The groups are shells around one centre, one inside the other: the same stretched ball of 4 dimensions in 10 sizes.
In the rows, 128 means zero.
Known rows, each followed by its group:
[137 178 145 121 126 114 122  91 101  96 160 151  92]
Y
[148 160 112 128 151 124  91 127  95  68 207 139 114]
C
[ 65 144  65 147 173 109 118 148 104 145  71  67 147]
U
[107 143  47 138 187 133  84 157 112 118 152  72 176]
K
[131 176 154 121 119 107 132  88  99 102 144 153  80]
B
[135 203 134 129 139 125 101  87  92  61 191 157 112]
U
[138 159 156 119 116 102 134 100  99 105 147 153  69]
C
[149 172 112 120 147 131  97 109 109  90 196 134 128]
N
[143 158 140 122 129 111 118 110  98  93 169 148  86]
Q
[111 140 113 128 141 105 128 128 105 132 113 110 103]
Y
[162 178 107 119 152 140  83 108 110  75 226 138 140]
P
[ 94 148  60 145 181 122  92 155 100 107 137  81 157]
C
[135 138  95 128 156 120 100 142 105 103 172 113 124]
Q
[132 132 123 120 133 106 128 127 109 133 133 120  94]
U
[ 97 148  71 140 172 119 102 146 104 118 126  86 148]
Y
[112 145  69 134 172 126  95 146 109 116 149  88 154]
N
[116 130 112 125 140 104 129 134 108 138 115 108 100]
B
[177 175 169 109 111 118 116  84 101  73 214 181  71]
K
[115 130  97 128 150 109 120 141 109 135 123  99 116]
N
[156 148 105 121 150 127  94 130 108  90 204 129 122]
B
[106 173  95 130 155 124 112 110 112 126 125 103 144]
U
[122 179 144 128 128 108 125  95  94  93 144 148  88]
Z
[150 146  91 119 156 132  95 131 118 112 188 111 141]
K
[ 88 141  62 142 176 118 104 152 106 130 111  74 154]
Q
[114 141 133 123 126  99 143 115 107 143  99 120  84]
P
[138 160 154 122 119 103 129 104  94  95 155 156  69]
P
[ 96 163  98 134 152 114 121 118 107 132 105 100 130]
Y
[163 202 135 122 139 134  87  88  96  45 237 169 116]
P
[140 194 123 125 144 130  98  93 102  76 192 145 124]
Q
[ 95 123  79 134 161 108 120 153 110 149  97  78 130]
Z
[121 182 145 127 127 109 126  91  95  96 141 148  89]
Z
[131 177 145 118 122 113 132  86 108 117 138 143  94]
C
[149 140 113 116 141 120 110 126 113 116 173 123 112]
J
[ 85 141  56 141 179 120 104 153 110 139 105  67 162]
B
[ 74 153  73 141 167 114 119 135 109 146  79  74 149]
J
[136 161 106 133 156 121  91 132  93  68 196 133 118]
K
[160 194 138 117 133 131 100  84 105  72 211 160 114]
J
[100 125  66 133 169 116 112 155 116 150 108  71 147]
J
[117 153  99 126 150 119 116 122 114 132 130 103 130]
N
[150 163 144 115 123 114 123  98 107 105 168 149  89]
Z

New rows, each followed by its group:
[101 147 114 132 142 103 130 126 101 128 104 111 101]
N
[131 149  93 131 160 122  95 139 101  93 176 115 129]
N
[109 154 120 127 137 107 131 114 106 132 110 116 104]
Y
[134 154 155 121 117 100 136 105  97 108 140 151  66]
K
[ 77 164  57 149 183 123  97 143 101 115 114  76 168]
K
[119 160  65 138 180 133  79 145 103  86 182  98 163]
P
[135 148 127 120 133 111 122 116 107 117 148 129  98]
Y
[150 156 120 126 144 119  97 126  95  71 203 144 103]
P
[144 188  93 128 163 142  78 110 106  70 214 128 155]
K
[121 197 117 130 147 127 104  93 101  85 165 135 130]
B
[152 190 141 120 132 125 105  88  99  71 200 161 103]
N
[135 136  88 123 157 123 102 140 115 122 162 102 135]
B
[ 78 150  56 142 178 121 108 144 112 144  94  65 167]
C
[130 167 141 120 125 110 130  97 105 115 138 139  92]
Q
[169 187 139 112 130 132 101  86 109  79 217 160 112]
P
[140 176  88 125 163 140  86 115 113  94 194 115 158]
K
[145 138 103 122 149 120 103 136 108 106 179 120 117]
Z
[ 58 138  77 146 163 100 133 145 104 160  44  67 132]
K
[ 71 156 106 139 145  99 141 119 102 151  55  93 112]
K
[116 127  64 137 176 121  91 166 104 109 158  86 146]
K
[ 74 160  61 148 180 120 103 143 102 123 102  74 161]
C
[111 162  77 133 167 128  99 128 111 117 144  94 155]
Q
[150 198 112 126 153 139  82  97 101  58 223 147 139]
P
[ 85 153  51 145 185 126  93 151 106 121 122  71 171]
C
[ 86 132  65 144 174 112 108 160 102 130 106  75 143]
J
[ 84 158 103 141 151 104 126 126  96 123  92 103 114]
B
[130 187 118 125 144 126 106  96 105  94 168 134 126]
N
[157 177 114 117 145 135  94 102 112  88 207 138 133]
C
[131 201 123 130 146 128  98  92  95  67 187 147 123]
J
[ 96 158  85 143 166 115 102 139  94  98 134 102 133]
U
[137 211 131 125 140 131 101  77 100  70 189 153 124]
K
[121 136 113 126 141 107 123 132 105 125 130 115 101]
N
[130 192 121 134 149 124  95 104  89  59 191 147 117]
P
[128 185 107 127 152 130 100 103 106  94 170 126 138]
Q
[ 60 141  64 144 170 108 126 145 110 165  52  59 150]
K
[132 155 124 127 139 112 113 120  97  95 163 135  99]
Y
[152 176 136 122 134 121 104 102  98  73 200 156 100]
Y
[119 136  92 134 158 113 105 148  99 105 151 107 119]
J
[ 94 156  91 134 156 115 120 124 110 138 101  92 136]
N
[156 171 131 116 134 125 106 100 108  91 194 146 110]
N
[164 153 117 118 144 127  94 123 105  81 215 141 113]
J
[ 93 168 117 137 144 106 127 113  96 116 103 116 107]
Z
[147 160 125 124 140 119 103 118  99  81 192 143 103]
N
[117 198 139 128 132 116 121  81  98  94 142 145 105]
U
[145 172  99 120 153 136  95 109 116 102 188 121 146]
K
[121 167 115 124 141 119 120 105 111 123 134 119 120]
Q
[113 132 120 125 134 100 137 128 107 142 104 111  92]
U
[ 92 125  68 137 168 112 114 158 110 147  99  72 141]
Z
[ 79 152  51 146 185 124  98 150 107 128 109  66 171]
C
[106 176  99 141 160 119 100 122  92  83 152 119 129]
U
[123 161  90 136 164 125  91 135  98  83 177 116 136]
Z
[ 80 170 111 136 144 105 136 108 104 140  73 102 117]
P
[109 179 102 139 158 121 100 118  93  83 156 122 129]
B
[146 142  90 121 157 129  95 136 115 111 184 109 138]
U
[ 87 132  75 136 163 110 122 147 112 154  85  74 138]
Z
[ 87 150  76 145 170 113 106 146  97 113 116  89 138]
J
[ 62 142  73 148 168 104 123 148  99 143  64  72 136]
P
[141 174 107 123 150 130  97 110 108  93 186 128 133]
Y
[156 156 113 116 143 128 102 116 114 103 192 130 123]
J
[163 198 150 117 127 128 102  79  99  60 219 173 100]
J
